The first 5 rows are patterns. Each new row is the sum of 2 different patterns, raised or lowered, with some noise. Before adding, each is slid sideways (what falls off one end comes back at the other) and multiplied by a number that may be negative. Names go in the order of the patterns.
Some rows, each with the names of its patterns after it:
[  9 -31 -10  31  11 -35  12  -5  -9  14 -39  44 -30  -1  24 -14 -21 -30
 -41  10  12 -14   3 -13   4 -24  13  35  32 -26 -11  15  24 -19  13 -20
 -22  17  -9   5 -22  27] | j448
[-10 -21  -7  12   1  10  30  13 -22  23  -7 -31 -20 -20   6  15  -3  19
 -43  11   5 -20  17   9 -11  50   9 -19  -1 -30   6  27   7 -16  22   5
  -9  -8 -25  19  12   2] | j993
[  1   0 -41 -21 -13   9  28  -4 -27  25  24 -13   1 -27  23  12 -49 -17
  20   7   8   6  14   4 -18  42 -16  15  38   4   3  -7  20 -20   8  -2
  -8  65  -2 -10   6  11] | j541
[  6  14  13  18 -27   0   5 -30 -11  11   7 -18   8   7 -18  -4   4  -5
  29  25   4  -8  26 -20  -2 -13   9 -11  11   1 -18 -65  22 -43 -22  -7
   0  -5  -6 -17   5  -6] | j672
[ 21  -4  -3  12   1  -8  20 -34  16  25 -10  12   9 -14  -1 -34  -3  -9
 -10 -26   1   0  -4 -17 -17 -10   9  16  13 -11 -26  18 -11  -5   5  29
 -14  20   2  20   9  13] | j640

New rows. What belongs after each?
[ 31  28  79  39  -4   4 -17  37  68   9  18  44  21 -13  30 -19  34  10
  14   0 -17  19  34  10  28  54  12  35  23  -8   4  -8  -4  38  35  51
  39  -6  41  50   4  34] | j993 j640
[-40 -27   8 -47 -30 -42 -55  31 -17 -38 -17 -23 -19 -37 -43 -15 -11 -31
 -10 -16 -27 -16   3 -43 -37 -30 -10 -10 -70 -16  -2 -37 -21   2  -6 -42
 -28   5 -39  -2 -20   9] | j448 j541
[ -3 -10 -15  31  17  -6 -15  15   2 -14  18  35 -31  37  10   6 -14  15
   8  -7 -11  18   0 -30  -6 -18  11   5 -28  43 -10 -11   4   3 -20 -23
 -13   6   1  -7 -23 -27] | j448 j672
[ 42  26  -3  32  26  55  50   9   0  29  11  23  17  45  -1 -15 -10  37
  44  -3 -16  42   2  35  46   2  42  14  44  -4  21  48  28 -10  14  60
  12  18  22  -1  62 -14] | j448 j640
[-38 -19 -19 -16 -33 -30 -29 -23 -18 -21 -17 -37 -12 -15 -20 -24  -7 -23
 -12 -24   1 -14 -14  -6 -39 -36 -16 -17 -39   0 -43  -5  -9 -23 -19 -18
 -23   8 -55  -4 -19 -24] | j672 j640
[-18 -25  15  17  -8   0 -20 -13  -5 -30   9  -9  -9  24 -14 -62   6 -54
 -18   6  -4 -21   1 -15 -10 -16 -20  14   9   4 -31 -21  -9 -18 -14   6
  16 -12 -17  11 -25 -33] | j993 j672
[  4 -14 -33 -27  14  -5 -50 -39  -8 -44 -15 -49  21 -41 -19  -4 -23 -32
 -35 -41  -1   3 -41 -13 -23 -26 -39   2  18   1 -31 -21 -12   2 -28  -8
 -16 -19   1 -25   3 -42] | j448 j672
[-35   7  -7 -34 -50 -62 -25   9 -42  -8   5 -20 -75   6 -52 -59 -66 -54
 -33 -33 -28  -6 -81 -18 -15 -67  20 -35 -61  30 -29 -53 -16 -54  10   1
 -12 -32  17 -23 -35 -31] | j993 j640
[34 33 40 49 20 39 51 25 21 52 37 12 31 31 29 40 36 40 32 54 40 23 56 30
 29 51 44 20 40 23 29 15 49  7 34 34 32 31 22 35 43 33] | j993 j672
[-27   4 -13  -4 -13   4 -17 -37  -9  -9  -2  -3 -23  -3 -22   5 -15 -17
 -10 -20  30 -28 -23   4  -2 -28 -18 -17 -30 -19  -6  -7   2 -49  13  -1
 -32  -7 -18  11  10 -42] | j448 j541
[-24 -14 -40 -33 -11 -20  22 -30 -41 -23  -6 -20 -16 -30 -28 -44   0  -8
 -42 -53 -18  -2 -20 -22 -28 -33  -6 -50 -46   4 -10 -23  15  -5 -31 -34
 -12 -29   7   8 -29  -5] | j993 j541
[-22 -54 -18  -2 -33  -5  -9 -33  13  23   5 -43 -27 -13   3 -25 -58  26
 -34   9 -18 -32  13 -20 -56 -13 -13 -27 -23 -25   4 -64   9  -3 -22 -34
 -23   1 -12 -10 -11 -26] | j448 j541
[  9   7 -31  -5  17  11 -13  24 -25 -15   7 -39 -15  27   0   5  -4  13
  27  19  29  49 -35  41  43  -8 -14  17   8  38 -19  -1  37   5 -22 -17
  19   0 -12  25  26 -38] | j541 j672
[-35 -44 -19 -26 -44   7 -26 -44 -29 -22 -30 -14 -35 -37 -39  -9 -27 -33
 -49 -12 -25 -30 -28 -51 -53 -12 -77 -49 -22 -25 -28 -29 -30 -25 -41  -5
 -30 -14  -1 -41 -29 -30] | j541 j672
[-35 -55  -6 -29 -61 -54 -23 -20 -29 -29 -11 -26 -32  10 -41 -14  16 -28
 -27 -35  -3 -40 -20 -37 -45  22 -28 -27 -34 -15 -28 -34 -82 -43 -51 -22
 -14 -37 -62 -17  -7 -42] | j541 j640
[-31  14 -22 -15  53 -28  35 -15 -44   5 -10  55  16 -22  -2 -13 -20  11
 -58   3  -4 -39 -10   7 -25 -29 -16 -14 -24  14  16  -2 -20 -26   8 -23
   1  24 -12 -36 -29  -7] | j448 j993
[ -7 -12 -56 -22 -13  -1  22  -3 -42  38  11 -31   3 -36  13  16 -51  -2
  15   6   9  16  10   0 -19  45  -9  17  28 -10  -9  -5  28 -33  10  -4
 -15  43   2 -26   1  -6] | j541 j640
[-13 -21 -20  21 -14 -17  -9 -12 -22 -27 -13  14 -19  16 -23 -51   7 -16
  -4 -14  32 -21  12   3 -32   2  14   7 -16  -7   5  24   4  19 -36  -9
  19   6 -12 -12  -6  -6] | j541 j640
[55 59 43 16 31  1 41 17 23  1 18 18 11 35 14 15 62 51 31 12 19 41 12 40
 37 54 18 25 11 46 44 20 65 26 37 33 39 12 47 12 98 35] | j672 j640
[  5  -1  15  54 -16 -30   7  30  45 -14 -12  69  21   9  23  -4  13   0
  23  14 -28  47   6 -38   3  33  14  -1  38  -2  40  -4 -26  17   9  18
  17  32  38  45  26  33] | j448 j541
[-11  36  10  12  -6   1  -9  -8  37  -3  -3  23  -7 -14   5 -42 -10   9
   9   5   1 -12 -15  18 -18 -15   6 -16  18 -26 -20 -21   8  15   3 -24
 -13 -18 -25  -5  24 -29] | j993 j640
[ -16   14  -49  -28  -24  -16  -11  -47  -63  -16 -101  -77   -6  -15
  -45  -54  -22  -34  -11    4  -28   -3  -13  -30  -52  -29  -24  -25
  -46  -28   -9  -29  -14  -35  -43   19  -72   33    1  -44  -17   20] | j448 j672
[-12 -11  -5 -23 -26  -9   9  17  10 -46 -13 -16 -65 -31  15 -25 -22  21
  10 -12 -21 -23 -13  -2  46 -17 -24  27 -44 -20 -16 -47 -30  13  -9  -3
 -75 -15 -55 -19 -36 -16] | j993 j672
[-12  -3  -4  17 -13 -35 -28 -22   1   3  -3 -23   8 -18  -7   4  -9  -9
  -5   0  -3 -31  -8 -10 -18   6   5   3 -32  19  -9 -43 -26  -5   1 -16
  -5   1 -40   6 -25  -1] | j448 j993
[ 21   2 -13   2  -7  -4   7  -5  -2  -5   3 -19   2 -14 -22 -31 -11  -8
 -32   9  -1  -6 -10   6 -22  14  -4  16  -9  11   3   7  -3  17   1  12
  -1  14  -7 -13  -8  -4] | j672 j640
[-12   1  14   7 -11  56  24   8 -13 -42  22  36 -18 -27  -3  -5  36 -17
  -1  70  26 -32  14 -11 -28 -28 -16  22 -23  14   4 -67   7   3  -7  -2
  26 -14  43  17 -71   4] | j993 j541
[-43  -7   3 -44 -40 -16 -25 -14   1 -33 -28 -68   8 -69 -43  -4 -14 -47
 -33  -8 -26 -22 -11 -23  16 -42 -18 -22 -36 -30 -13   7  12 -40 -24  -6
 -35 -15 -23  -7 -12 -33] | j448 j672
[ 11  19  16  17  -4   7  42  13  -5  11  48   0  14  23  15  65  -9  40
   5  12  26  36  49  74   4  24  35  32  37  24  56   7 -10   2  43  25
  21 -23  48  26  32  47] | j448 j640
[ 11  34  26  24  16   1 -31  50 -17 -14  -4   3  20  29 -16  28  14  16
   2  39  14 -12  -3  12 -24 -14  28  24 -13  22  28 -19  39   5  -8  50
  28  11  21  39  25  16] | j672 j640
[ -9 -25 -12 -36  -7  23  -8  -2 -16 -42 -13 -16 -33 -37 -13 -30   1 -30
 -25   5 -15 -35 -17 -12 -13 -30 -32   4 -47  -9 -24 -23 -26  -8 -10 -16
   2 -15  -2 -13 -57  -8] | j541 j640
[-31  16 -32   1 -10 -22   4  17   3  14 -16 -12  10  -9  -6 -13   3 -32
 -40 -22  -2   2  -6 -18  13 -21  -2   7 -30  15 -17   4 -19 -22   9   3
 -52 -21  24 -17   9  -5] | j448 j993
[ 33  -9   8  36   2   1  15  18  -6  12 -14 -16  35  10 -15  22  12  14
  -1  -7 -12  -1  21  61 -12  20  32  21  -1  12  -3  28   8 -14  -5   6
   0  -3  26  12   4  16] | j541 j672
[-29 -51  10  -5 -25 -38   7  -9 -17  22 -33 -25 -16   8 -28 -29  31  -4
 -35 -13 -20 -17   1  -6 -28  25 -47  44   5 -22  -2  -9  20  45 -33 -35
  12 -12  19 -27   4  10] | j448 j541
[ 24 -48   2  -3 -26   1 -42  12 -42   1  15  -9 -32 -49 -53   9  -9 -23
  -1 -17   9 -40  -1  27  28 -23 -16   2  14 -32 -10 -34 -19  -1 -13  12
 -19  28  -2 -45 -16  13] | j448 j993
[ -7 -38  13   3  -9   5  33 -19  36 -17  31   9   4  27   3   9  29  -3
 -14  25 -35  22  24   1   6  -5 -26  10 -29  -8 -19  -2 -31  10   9 -10
 -13 -20  -1  -3  12  25] | j448 j640
[ -1   4  -8   8   3   8 -24   9  21   9 -23   4   1  22   4  19  -4 -18
   5  -5  -5   8  15   5 -10 -15  17  14 -48   4   7  -5  24 -30  20 -25
   8   7 -12 -10 -16 -15] | j448 j993
[-22 -38  38  20 -17  15  26 -20  21   4  -6  29   3  12  -5  -2  24   7
 -39   7  41  -5   1  -4 -14  46 -35  35  24  -9   3  36  26  17 -19 -21
  19  12  12  13  -3  -1] | j448 j993
[-13  -3 -14  -4 -20 -23  -4  -7  10 -41  13  -9 -29  -8 -12  10  13 -16
 -23 -15 -17   1 -14   5  -5 -24 -39  10 -11 -36 -32 -13 -15   5  -2 -13
 -28  -9   2 -35  -9   5] | j448 j993
[  7  21   3 -10 -23  15  17   5   4  -1   4 -20   6  18  41 -13  -5  31
  26 -14   8   0 -16  12   9  10 -12  26  -6 -30  -3  29  -3  -8  12   9
  -7  20 -29  34  -7  40] | j448 j672
[ -1  42  58  -1  32  29  53  20   7  49  36   6  30  64  10  32  31  -5
  54   3  39  32  27  52  60  50  55  22   6  67  19  36  37  39   9   2
 -34  44  49  14  25  40] | j448 j993
[ -6  19  12  -2   1   9  22 -27 -13 -15 -19  15 -17  29 -10 -28  23  -5
 -27 -10 -21   0  40  -3 -10 -11 -14 -13  26  29  11  -4  -5   5  12 -28
  20  -6 -14   7 -19  -1] | j448 j993
[ 10   0  19  22  -5  26  -2 -38  24  -7   9   0  27   9  14  13 -20  12
  24  18  16  22   2  39  29   9   3   3  21  21   5   4  14  13  31  -1
  22  56  26  -1  24   1] | j541 j672
[  8 -22  17 -12  10  -4  41  -1  -7  12   9   5  30  25  48  29   6  22
  39  -3   8  23  34  17  28  12  -8   2  25  33  19  39  21   6   8  13
  -1   7   6   2  12   0] | j672 j640
[-70 -17 -17 -28 -42 -40 -30 -13   0 -29 -39 -40 -36 -18 -42 -66 -28 -24
 -14 -33 -41 -12 -26 -37 -45 -38 -31 -36 -23 -28 -63 -23 -35 -45 -30 -37
 -28 -49 -32 -42 -21 -36] | j993 j541
[ 38   9 -15  51   7  43  13   5  50  22 -13  20  20  10  12  13  37 -23
  39  26   5   7  14  33  17  27  19  13  18 -21  19  31   6  24  24   7
  50  53  37   0   5  21] | j448 j541
[ 64 -17 -10  35  25  -6  36  -1  19  33  13  25  15  36  23  -8  18  53
  31 -19  14   3  15  44 -29  59  -6   9  13  14 -16 -10 -32  18  15 -11
  20   7  11  -4  31  31] | j448 j640
[-36 -10 -28 -54 -34  38   2 -43 -26 -55 -31  11 -84  -9 -40 -27  19 -60
 -54  -7 -47 -38 -23 -45 -29 -50 -25 -30 -55  18 -13 -83 -39 -17   1 -60
   2 -51 -44  -4 -91 -19] | j448 j541
[  0   2  16 -14  42 -14 -29  -2   7   4   8  -6  40   1  21  23  15   8
   0  17   5  14  26   1 -21 -10  29  19  -6  16   2  19 -37  29 -11  -8
  -4   7   9   8   4   1] | j448 j640
[ -1   2   4  20   0  -3 -17   5   2   1   1  -7 -41  27 -35 -18  -4   6
   8   2 -15   5  -7  -5   7  21   5 -14  15  12 -10  -7   3   9 -17  26
   3 -11   7  -1  -5  27] | j993 j672
[-36 -13 -10 -24 -27 -49 -14 -21 -64 -62  -7 -23 -23 -57 -26 -10  -8 -28
 -43 -29 -35 -25 -47 -26 -35 -15 -56 -58 -13 -38 -24 -35 -27 -12 -56  -8
 -67 -43 -16 -20 -19  -9] | j448 j541
[ 15 -29 -15  17  10 -15  37  17  38  -5  17   0  18  42  79 -15  55  30
   4   6  27   8  33  22  29  17  -5  -7  -3  31  35   2  39  33  -6   1
  35 -19   1  41  18  22] | j993 j672
[32 27 30 22 25 34 80 22 56 49 43 23 56 29 32 37 31 26 32 24 41 53 39 36
 68 41 26 32 55 39 36 40 29 25 43 29  6 38 41 14 31 43] | j672 j640
[  8   5 -21  28 -15  -5  21 -25  -1  -1 -26  10  11 -12   2 -24   1 -17
   1   3  17 -13  -7  -1   2 -14  11  -2  -4   3 -18  12 -17  11   7   0
 -11  26   7  -6  11   4] | j448 j640
[ 13  -4  23  39 -10  25  18  26  44  44  32   4  33   6  14  -2  35 -19
  34  31  -8 -30  40 -30  -3 -16  12   4   2 -17  18   9  16  13  13  23
  -2  25  27 -17 -12  36] | j672 j640
[-33  -3 -11 -38  17 -12  -2  -6  -1 -15   1 -26 -49   6   2   7 -15 -18
  -9  29  -3   2  -5 -16  11   3 -25 -20   9   6  15 -26 -12  21  -9 -23
   2 -21  -4   4   4  17] | j993 j541
[29  5 19 56 31 38 31 11 61  0 47 33 30 33 51 50 63 29 30 49 26 37 33 45
 18 18 -3 53 48 19 22 47 18 41 29 19 32 24 32 15 25 47] | j448 j640
[ 35  -3  34 -16   6  40   3  26   2  29  23 -25   7  35  19 -25  26  11
   6  18 -23  47  -6  23  41   0 -14   0 -23  21  28  18  10  15  21   6
  30  51  52  -7   5  34] | j448 j640
[-31  -6 -73   1 -48 -15 -17 -19 -36 -36 -62  -6 -20 -33  -6  11 -30 -14
   5  13   7 -39 -26   2  -3 -33 -14 -47 -47 -17 -11 -16 -43  22  -6 -54
 -35  18 -16 -55   1 -22] | j448 j672
[  1 -14  11  -4  33  12 -27  36  -9   4  21 -27 -19 -21 -17  26  10 -19
  19   8   0 -12  -2  38  31 -39 -13  24  23  -4  15   1  -7   6  21  -1
  -1  42  13 -14  -4  36] | j448 j541
[ 45  61 -38  36  52  18  55  46  31  87  33  41  24  14  63  64  45  16
  67  28  31  27   6  91  46  29  27  19  28  46  11  32  56  51  28  54
  11  19  29   7  41  33] | j993 j541
